Every row belongs to one group in each of 3 separate groupings. Each group adds its own fixed numbers to the row, and there is some noise. The rows also spread widely along 8 directions, which tell nothing about the answers.
In the rows, 128 means zero.
Known rows, each followed by its group in each grouping:
[130 151 111 167 107 114  96 103  77 160 116 188 124 136 106 127 112 137
  75 130 106 127 117 151  92 142 111 131  99 135] | (0) J_53 K
[141 128  59 138  65 111 123 126  44 215 114 206 119 157 148 114 108 115
 125  94  57 150  81 168  95 170 131 169  96 148] | (1) J_813 N
[126 132 111 156 119 162 149 145 122 136  90 140 118 149  70 189 131 124
  93 110 110 110 167 167 131 102 108 114 127 156] | (2) J_813 T
[118 144  75 128 121 120  63 137 116 123 104 153 135  86 152 136 122  67
 137 144  87  99 127  79 120 144  86 113 135 153] | (2) J_469 Z
[139 161 139 121 138 178  99 128 136 126 148 146 119 162 144 140 170  61
 157  99  95  87 144 110 164 129 136 117 139 122] | (1) J_730 R
[124 164  96 158 136 133  21 130 109 113 114 155 140 101  82 151 104 120
  80 143  86 110 130 132 125 117 110 116 144 137] | (0) J_730 R
[111 138  84 152 121 110 108 128  98 125  87 172 113 102 127 143 120 101
 105 139 116 115 141 108 101 143  77 119 118 151] | (1) J_243 Z
[114 114 146 156 113 135 177  87 130 145 105 138 115 184 136 134 172  95
 112  65 123 102 141 127 132 146 122 104 105 132] | (2) J_469 T
[123 170  88 123 103 110  58  98 116 142 104 174 120 115 223  87 151  67
 152 112  93  92  99  76 132 165 119 127 127 153] | (0) J_243 X
[116 115 147 149 157 159 139 117 139 106 130 120 106 167 104 160 177  85
 104 105 124  91 163 111 141 138 121  85 121 134] | (1) J_53 X
[ 96 114  44 119 152 112  92 161 126 132 104 134 139  63 123 151 119  23
 170 174  85 113 139  84 116 161  73 112 145 167] | (1) J_243 K
[144 148 112 158 124 184  71 173  80 117 186 200 123 114 103 179 103 108
 110 200  72 127 154 119  97 143  91 119 112 116] | (1) J_813 N
[126 151  70 124  74 107 132 102 144 129  66 134 121 123 211 110 162  86
 152  82 108  70 107  86 146 160  82 106 131 160] | (1) J_53 T
[147  92  61 131  98 116 144 107 104 159  99 130 136 153 119 129 157 100
 119  66  77 122  91 127 151 187 106 126 119 129] | (1) J_730 R
[169 128 114 167 117 162  67 133  71 122 182 204 144 112 108 149 126 128
  81 172  74 141 121  99  98 189  86 124  94  85] | (0) J_813 R
[129 163  94 142 115 129  23 114 105 127 123 168 131 107 167 128 126 102
  95 136  72 104 114  90 123 146 115 126 125 142] | (2) J_813 X
[139 143  93 125 131 128  33 107 111 139 140 145 147 127 146 123 121  88
 127 108  49 104 101  89 130 155 143 130 140 124] | (1) J_813 T
[131 167 135 133 127 142  56 102 135 132 109 126 129 163 136 133 131 107
 122  60  75  80 127 133 165 110 165 112 161 148] | (2) J_243 N
[122 163 126 121 139 156 101 132 134 147 100 138 121 158 123 135 148  72
 154  67  92  94 143 147 163 107 158 127 156 153] | (1) J_243 R
[155 149 167 133 135 169  81 101 109 137 162 144 119 205 120 141 145 118
 111  72  70  99 128 146 154 126 173 122 130 117] | (1) J_813 N
[143 133  76 134 108 124  70 104 149  89 105 122 151  89 181 135 147  94
 126 120  82  78 118  40 151 183  72  89 142 130] | (2) J_243 T
[158 146  68 140  51 121 131 113  95 149  91 188 121 127 195 117 137 127
 135 108  94 107  96 115 126 189  69 125 108 144] | (0) J_243 N
[161 118  65 108 136 160  67 147 134 132 130 101 159 120  94 162 126  88
 155 106  42  91 116  97 168 146 132 112 164 131] | (1) J_53 T
[132 142 112 122 151 129  45 109 132 123  98 100 139 143  89 147 128 102
 106  68  77  84 123 120 163 105 158 107 166 149] | (2) J_53 Z
[127 101  81 167 117 141 102 132  89 114 145 183 131  81 129 156 133  98
  87 189  99 135 137  67  88 204  61 105  96 118] | (2) J_243 X

New rows, each followed by its group in each grouping:
[147 107 111 160 130 178 127 156 108 113 135 147 136 126  62 191 143 114
  88 142  91 127 160 131 134 148  81 102 118 119] | (2) J_813 R
[ 96 160 137 147 132 118  76  89 140 114  93 130 117 143 160 122 141  81
 117  77 110  78 140 112 139 119 130  97 149 160] | (2) J_243 N
[108 109  61 147  98 132 197 156  97 173 102 182 114 113 121 144 142  62
 163 145 128 134 137 134  87 163  73 127 101 157] | (0) J_53 T
[114 121  51 120 123 103 117 137 141 131  53 108 133  96 122 155 129  74
 146 114  91  95 134 115 151 143  78 111 149 182] | (1) J_243 K
[167 148 124 121 153 168  27 129 102 113 185 166 144 126 134 142 125  89
 132 143  55  99 126  64 140 162 136 120 136  93] | (1) J_243 Z
[129  97 117 140 174 113  70  97 121 108 146 119 151 122 101 136 143  71
 113 127  82 113 120  76 133 184 114  96 130 113] | (0) J_243 K
[ 84 150 117 150 140  83  91  95 112 141  60 142 107 143 120 119 119  96
  96  70 121 103 135 140 114 105 137 124 140 171] | (1) J_243 Z
[110 105  89 120 138 101 152 116 114 152  98 142 120 135 158 109 166  28
 177  88 114 115 115  88 127 179 109 119 125 148] | (0) J_243 Z
[ 93  99  81 168 144 100 118 133  84 148 114 173 128  91  77 151 101  84
  93 172 104 145 142 124  71 165  80 121 104 145] | (1) J_243 K
[111  70 101 166 153 116 115 112 113 109 120 112 135 131  63 162 128 107
  82 113  91 122 137 116 119 172  96  83 129 128] | (1) J_243 N
[158 143 134 163 129 173  63 128  99 122 143 164 145 135  62 172 113 152
  65 122  70 119 145 141 138 130 129 119 133 108] | (2) J_243 R
[141 166 130 133 137 191  78 153 121 113 166 173 117 124 144 154 154  70
 149 168 103  95 152  93 133 135 115 106 126 128] | (0) J_53 X
[111 111  86 144  98  96 131  89 110 158  86 135 125 150 149 109 142  87
 120  62  98 108 101 126 124 168 120 112 125 154] | (2) J_53 N
[109 127  96 175 124 140 108 140  72 137 158 211 121 100 105 145 119  87
  94 189 107 145 141 112  67 168  75 127  92 110] | (1) J_730 R
[173 166 108 112  90 159 108 120 102 138 140 191 121 142 209 121 157  86
 166 115  85  91 116  75 142 175 106 131 117 117] | (1) J_243 Z
[173  91  58 142 106 146  83 137  95 121 118 128 143 123  82 180 128 158
  68 129  52 121 112 115 147 179  86 111 119 125] | (1) J_813 X
[140 128  96 168  90 115  85  98  63 155 135 197 131 136 130 123 100 143
  78 120  67 133  98 127  89 182 113 135 101 118] | (1) J_243 N
[143 144 115 168 133 190  65 160  85 121 167 194 128 103  77 187 105 129
  82 197  83 131 163 120  98 139 106 119 112 118] | (2) J_243 X
[164 115 121 142 120 180 159 135 106 153 128 135 130 177  48 190 140 135
 100 100  88 117 149 169 153 133 125 117 117 126] | (2) J_53 K
[ 93 108 102 157 146 116 121 108 154  94  91 109 132 102 120 154 147  72
 109 124 125  92 156  77 125 152  79  76 140 147] | (2) J_243 T
[159 120 140 134 106 162 159  97 136 121 122 115 118 202 135 146 173 123
 124  50 100  77 130 127 176 154 124  88 127 124] | (1) J_53 N
[180 104  81 137 120 169  89 136 103 129 157 144 158 126  82 177 119 133
 113 132  44 119 118 100 141 182 109 117 129 102] | (1) J_243 T
[119 112 104 138 158 165  80 146 114 129 160 139 133 121  95 158 142  57
 128 147  83 117 143  94 127 151 131 106 131 127] | (2) J_53 X
[114 149 112 135 128 103  90  90 122 167  74 132 128 165 119 113 130 101
 123  43  91 101 110 157 144 114 170 133 148 162] | (0) J_243 T
[130 131 118 151 132 162  98 136  81 166 149 176 117 157  78 153 123 112
  97 129  84 132 136 150 105 132 152 133 110 132] | (1) J_53 X
[155 127 103 148  98 149 134 119 105 144 106 159 132 145 119 146 146 123
 106  88  90 117 126 133 144 164 104 123 120 127] | (2) J_243 R
[153  73 123 141 153 146 128 104 117 126 146 113 150 161  76 145 170  89
 113  76  83 124 117 106 157 196 126  98 130 100] | (0) J_243 R
[104 122 128 154 151 104  56  87 105 133 131 137 129 149 109 119 113 102
  89  85  77 112 114 120 116 150 152 110 138 130] | (1) J_243 N
[153  93  96 130 154 172  75 135 124 115 150 101 148 134  68 179 149  99
 105 121  61 105 131  95 160 163 133  94 141 120] | (2) J_53 X
[152 131  84 124 132 136  34 115  92 136 159 161 147 115 128 134 122  89
 118 133  55 117  98  76 129 170 126 127 132 108] | (2) J_730 Z
[132 129  56 138 121 111  67 133  85 158 116 166 143  93 107 141  94  96
 119 151  60 131 113 116 106 164 103 137 124 145] | (1) J_243 K
[155 157  54 136  90 147  62 149  96 139 102 178 129  96 140 154 110 132
 112 150  64 110 118 115 129 151  92 136 125 149] | (1) J_243 X
[ 76  81  99 161 165 129 137 140 108 140 111 122 115 125  46 170 139  65
  92 136 121 134 161 138  97 138 115 100 122 157] | (2) J_53 X
[126 144 182 145 147 166 148 101 122 144 153 153 113 192 119 141 169  74
 125  95 126 100 159 132 135 125 153 111 113 120] | (2) J_53 K
[178 127  34 128  59 127 134 140  89 150  71 167 131 110 145 154 123 146
 121 115  76 112 108 116 142 175  60 134 119 144] | (1) J_243 Z
